The rows of a group lie close to one hidden flat surface of 14 dimensions, which may be shifted away from zero. Surfaces can cross.
In the rows, 128 means zero.
Some rows, each with its group after it:
[136 126 110 143 131 134 137 114 169 123  65 150 122 222 118 102 138 118
 196 175]	(1)
[121 157 128 171 149 111 171 156 135 124 211 107 150 202  92 134 100 147
 103 173]	(0)
[ 84  97 130 142  95 134 123 127  97 113 109  55 114 106 131 111 144 144
 122 170]	(1)
[139 122 119 150 170  84 150 153 149 121 127 132 120 120 146 122 125 129
  82 107]	(0)
[139 168 151 105 117 114 157 160  83  84 165  31  99  74 106  99 127 146
 204  71]	(0)
[113 205 172 164 123 107 101 112  80 166 154 125  71 137 194 140 105 160
  93  75]	(1)
[120 125 157 154 160 142 127 144 127 154  84 119 149 155 103 128 140 102
 124  90]	(1)
[113 170 123 116  92 146  99 107 167 194 130 110 122 124 143 119  73 180
 182 140]	(3)
[157 183 170 165 118 134 126 118  67 146  83 115 119 120 123  83 154  56
 126 204]	(1)
[116 151 132 150 127 143  84 113 152 116 126 116 129  61 116 179 129 109
 164 137]	(2)
[160  87 143 106  92 192  92 104 164 171  82 145 108 116  72  82 122  51
 169 129]	(1)
[100 115 113 107 119 168 123 156 118 145 196 141 165 112 106 152 171 145
 158 124]	(3)
[148  75 114 119 156  85 188 159 144 163 204 109 147  92 115 177 117 149
 184 103]	(0)
[ 86 108 103 189 108 170 121  81 157 134  82 111 146 149 127 159 133  70
 179 138]	(1)
[125 147 107 121 139 101 177 130 172 117  91 127 116 142 151 131 124 124
 143 174]	(3)
[ 99 169 118 109 133 161 156 123 141 151 102 164 103 183 172 136 171  97
 187  67]	(3)
[138 161 138 129 138 125 138 108  91 161 127 157 143 128 175 130 120 116
 121 125]	(2)
[133 117  79 153 163  99  85 140 150 144 157  86 154 158  94 134 127 162
 124  97]	(3)
[128 131 134  83  78 127  76  76 120  80  74 114 115 184  91 158 106 183
 135 151]	(0)
[ 80 198 130 175 116 154 155 121  96 101 189 104 145 135 143 183 138 103
 157 121]	(0)
[145 120 139 129 170  86 123 112 142 104 131 137  72  84 163 159 126 112
 121 118]	(3)
[148 123 120 165 119 148 121 123  97 154 163 115 115 164 112  60 152  76
 161 177]	(1)
[116 206 198 117 146 136 134  86 109 123  97  97  94 151 154 127  57 118
  83 117]	(3)
[174 171 152 141 101 114  87 104  65 178 103 181 128 148 133 114 163  92
  98 138]	(1)
[178 141 110  13 154 111  99 102 126 150  68 160 109  80 147 116 165  95
 155 145]	(2)
[166 136 200 141 160 137 109 110  95 110 155 104 104 136  86 111  88  90
 144 147]	(0)
[138 104 166 196 159 118  70  95  96 134 140 126  94 117 135 156 119  98
  94  83]	(2)
[152 146 129 211 131  95  96 102  72 127 130  76 141 201  96 127 135 124
 166 108]	(0)
[125 155 136 145 119  93 141 107 121 104  99  98 106 108 140 144 114 109
  99 151]	(3)
[116 151 116 139  81 133 181 132 184 100  86 136 139 149 122 135 100 123
 142  95]	(3)
[122 117 133  62 178  92 129 139 135 140  91 100 103 134 144 136 123 172
 102  94]	(2)
[124  88 215  67  96 195 169 136 105 141  87 175 141 140  83 126 110 109
  93  83]	(1)
[137  79 129 141 106 153 132 164 139 208 127 151 169 129 100  90 133 140
 143 152]	(0)
[136 108 105  98 108  99 118 124 138 143 120 118 130 130  95 165 142 132
 119 136]	(0)
[131 162 127 129  52  99 136  82 137 187  90 125  80  82 151 194 130 104
 183  79]	(0)
[138 104 135 158  76  83 112 123 112 141  74 143  92  98 164 119 143 146
  87 125]	(3)
[133 106 141 173 162 107 122 135 112  94 136 120 107 156 126 121 151 128
 131 185]	(2)
[116  93 111  83 103 168 118 105 128 118 163 161 135 130 109 156 137 128
 150 118]	(1)
[ 85 154 142  90 102 118 148 179 113 123 137 101 125  72 159 112 130 194
  52 142]	(3)
[133 104  91  50 115 116 109 120  96 110 137 129 127 140  99 136 182 120
  59 126]	(2)
[114 122 105 146 146 111 161 139 149 148 175 130 154 157  97 187 140  91
  85 125]	(0)
[138 129 168 132 128 128 111 142 106 147 112 164 126 120 162 101 132 183
 165 180]	(2)
[151 161 166 172 111 115 143 136 143 103 112 162 149 129 119 116  52 133
  52 140]	(0)
[ 96  86 156 184  90 165 207 156 114 138 138  74 120 115 134  74 114  93
 156  95]	(0)
[ 99 128 122 137 141 154 151 145 113  70 163 122 153 127 123 133 147 115
 111 152]	(2)
[104 125 138 139 125 154 123 107 126 128 174 177 151 134 145 188 104 151
 147 176]	(3)
[ 98 114 135 150 125 138 110 119 112 124  98 135 162 132 129 165 128 151
 107 137]	(1)
[ 96 159 132 118  85 119 191 157 161 158 187 132 120  90 160 165 100 169
 171 132]	(0)
[169 109 141 179 164 146 110 143 141 145 130 149 167 113  95  76 107  87
 121 219]	(1)
[104 110 131  89 148 134 171 128 156 142 104  84 119 128 140 105  97 134
 149 194]	(3)
[118 115 135 139 115 125 112 139 130 124 156 131 134 138  99 166 141 149
 146 192]	(2)
[161 142 142 105 162 120 110 128 162 145 112 146 102 134 109 116 122 109
 155 156]	(1)
[137  74 146  52 127 115 159 136  90  77 108 188 121 122 104 194 219  80
  80 185]	(3)
[117 149 188 107  76 165 196 155  90  58 107 165 150 150  97 130 133 113
  88 182]	(3)
[121 168  91 127 105 109 143 100 131 178  52  77 102 151 158 102 153  94
 168 155]	(3)
[167 111 134  72  66 108 107 137 121 184 121  73 123  99  48 116 131 148
 170 163]	(0)
[108 153 133 131 175 175 105  77  81  49 147 131 139  99 160 168 153  72
 152 127]	(2)
[113 110 114 103  50 150 161 113 147  82 105 167 117 139 127 130 118 120
  86 148]	(2)
[117 159 147 144 125 165 142 136 123 122 123 118 118 148 121 120 143  95
 177  90]	(2)
[121 119 127 133 118 138 125 118  90 125 168 148 130 152 142 127 136 143
 117 147]	(1)
[107 115 135 129 110 139 121 138 169 103 127 108 118  43 102 159  98 116
  95  90]	(2)
[111  94 139 186 128 141 151 100 100 169 133 114 127 182 130 136 130  72
 118 134]	(1)
[120 173 132 102 150 119 134 123 107  92 122  66  71 121 124 128 166  71
 124 102]	(2)
[130 147  90 119 107 102  99 122 186 102  90 109 112 137  95 148 138 124
 112 145]	(2)

New rows, each followed by its group:
[126 142 161  96 106 176 132 148 154 132 106 164 138 156  88  95 104 133
  95 125]	(0)
[103 148 149 114 140 172 197 133 196 111 155 114 129 114 141 115  40 148
 188 169]	(3)
[144  74 136 119 141 145 175 117 145  79 162 161 112 166  78 146 136  46
  81 112]	(2)
[149 161 130 112 123 114  95 101 137 149 113 168 136 122 140 170 129 146
 171 203]	(2)
[ 91 132 145 142 122 138 134  93 123 183 136  73  72 161 128 149 128  73
 149 101]	(1)
[134 172 136 129 133 128 100 146 119 160 131 116 119 127 102 107 153 102
 112 163]	(0)
[132  90 113 150 121 142  64 117 142 154 118 117 119 137 110  98 126 140
 133 147]	(1)
[ 86 179 122 174 164 136 116 111 151  85  87 127 134 112 175 192 128 132
 169  78]	(1)
[151 114 118 129  88 110 148 159 182 151 119 153 126 145  79 106 117 121
  96 130]	(2)
[109 112 151 167 123 175 127 101 106 128 182 136 118  86 146 161 126  87
 182 104]	(3)
[ 99 144 114 147 107 119 127 143 127 102 124  87 116 160 115 120 149 149
 105 131]	(2)
[143 209 178 108 122 151 150 153  94 144 145 104 116  79 108  92 139  64
 144 171]	(1)
[114 195 127 151 149 134 100 119 126 127 136 110 127 123 135 163 138 108
 155 157]	(1)
[155 142 185 123 170 135 166 161 164 134 111 147  95 149 119  94  98 113
 163  80]	(2)
[157  95 132 152 171  84  89 111 130 124 118 120  80  98 159 109 114 140
 114 151]	(1)
[118  83 109 141 111  96 131 132 125 161 111  96 101 117 154 124 142 162
 156 123]	(0)
[ 80 146 162 115 160 165 142 122 141 131 133 106 103 136 170 121  82 146
 125  63]	(3)
[132 140 145 145 207 123 128 106 126 159 158  79 113  97 154 126  87  88
 125 117]	(3)
[108 166 127 116  92 136  99 143 120 159 167 131 122  88 142 144 146 170
 142 134]	(3)
[ 97 195 128 162 114 136 151 171 151 104 148 140 129 133 170 107 124 185
 129 127]	(3)
[148 131 181 150  91 126 144 110 114  94  75 114  95  96 144  89  67 129
 143  93]	(0)
[106 100 175 124  94 160 106  81 142 160 146 164  69 193 154 128  57 172
 120  63]	(1)
[106 117  89 162 108 150  87  97 172  54 153 159 171 134  87 203 120 125
  93 183]	(2)
[126 127 145 120 152  97 102 134 141 100 147 139  89 112 150 145 103 188
 110 169]	(3)
[108 194 122 132 150 137 136 109 138 146 131 131 114 154 166 147 128 113
 148  91]	(3)
[ 88 114 103 185 130 157 211 139 185  99 137 123 154 125 162 129  92 108
 175  99]	(3)
[118  97 130 127 116 157  87  70 104 108 196 104  48  77 162 124 111  97
 149 124]	(1)
[ 97 153 142 238 142 164  89 129  79 159 113 106 170 199 130 110 146 112
 113  77]	(1)
[108 105 125 134  96 131 166 145 139  78 122 132 130  97 126 149 139 125
 126 132]	(3)
[ 98  97 108 141 117 137 164 120 139 123 148 137 155 130 117 200 140  94
 102 107]	(0)
[161 123 124  96 112  99  58 117 152 185  99 163 132 110 112 152 126 176
 115 128]	(2)
[124 156  96  85 159 126 170  99 150 121  98 121 144 183 114 178 156  61
 155 149]	(3)
[143 162 144 162 120 100  46 137 122 148 149 111 106  83 102 137 127 155
 102 144]	(2)
[157 142 128 145 135 124 115 120  98 169 111 152 168 110 109 144 172  53
 109 144]	(1)
[108 116 166 169 135 181 155 128  90  57 168 105 112 118 158  66 100 119
 153 158]	(1)
[ 89 109 146 110 124 154 105 118 165  93 127  73  86 109 117 124  96 165
 165 196]	(1)
[148 122 150 150 122 137 153 163  84 143 167 171 151 157 127  81 153 135
 133 189]	(2)
[ 82 140 127  96  69 169 134 112 155 168 131 152 118 117 173 151 107 171
 184 142]	(3)
[108 120 134 111 121 107 177 139 192  81  99 112 106  94 150 138  63 160
  79  88]	(3)
[118  79 177 130 136 167 136 140 126  39 160 118 129 146  86 133  83 160
 134 167]	(3)
[149 182 147  93 138  99 115 168 170  88 139 140 107 140  94 123  96 182
  89 103]	(3)
[134 102  88 160 113  75 115 123 164 151 107 135 118 169 156 111 107 207
 135 199]	(1)
[127 123 122 109 112 146 119 101 135  97 126 172 133 116 131 150 124 114
 109 148]	(2)
[123  98 122 180 155 143 165 178 179  90  93 145 167 145 143  76 100 179
 167 123]	(1)
[128  64 133 120 143 111 190 143 112 128 134 145 147  79 149 161 126 114
  93 108]	(1)
[126 179 147 101  95 147 152 118 132 138 121  93  85 116 103 127 146  57
 181 165]	(0)
[153 136  74 127 119 103  65 108 128 109 134 144 153 101 103 152 157 123
  89 207]	(2)
[113 141  99 105 122 118 118 103 152 124  95 121 128 165 117 156 139 133
 126 113]	(2)
[145 103 122  85 135 109 158 123  83 125 157 123 129 124 109 153 178  82
 120 220]	(1)
[115 127 173 122 134 129 121 144 109  69 131  95  67  94 142 108 120 161
 119 163]	(3)
[118 144 114 107 117 136 102 111 123 147 129 148 146 171 115 175 145 138
 128 138]	(3)
[133 189 126 122 110 106 124 134 138 124 127 103  98  99 136 119 115 142
 153 175]	(3)
[123 144 155 129 136 118 164 130 150  70  54 121 102  62 175 120 115 117
 159 164]	(1)
[122 101 138 118 144 134 136 147 130 184 121  89 110  98 146  83 125 129
 123  98]	(3)
[146 161 156 186 108 150 136 144  99 105 124 125 175  87 113  94  97 102
 108 124]	(0)
[157 138 130 115 144  97 170 154 132 160 121 126 119  85 135 107 156  78
 141 101]	(1)
[106 127 132 168 175 110 174 133 141  94 152 128 141  97 178 145  88 133
  95 170]	(3)
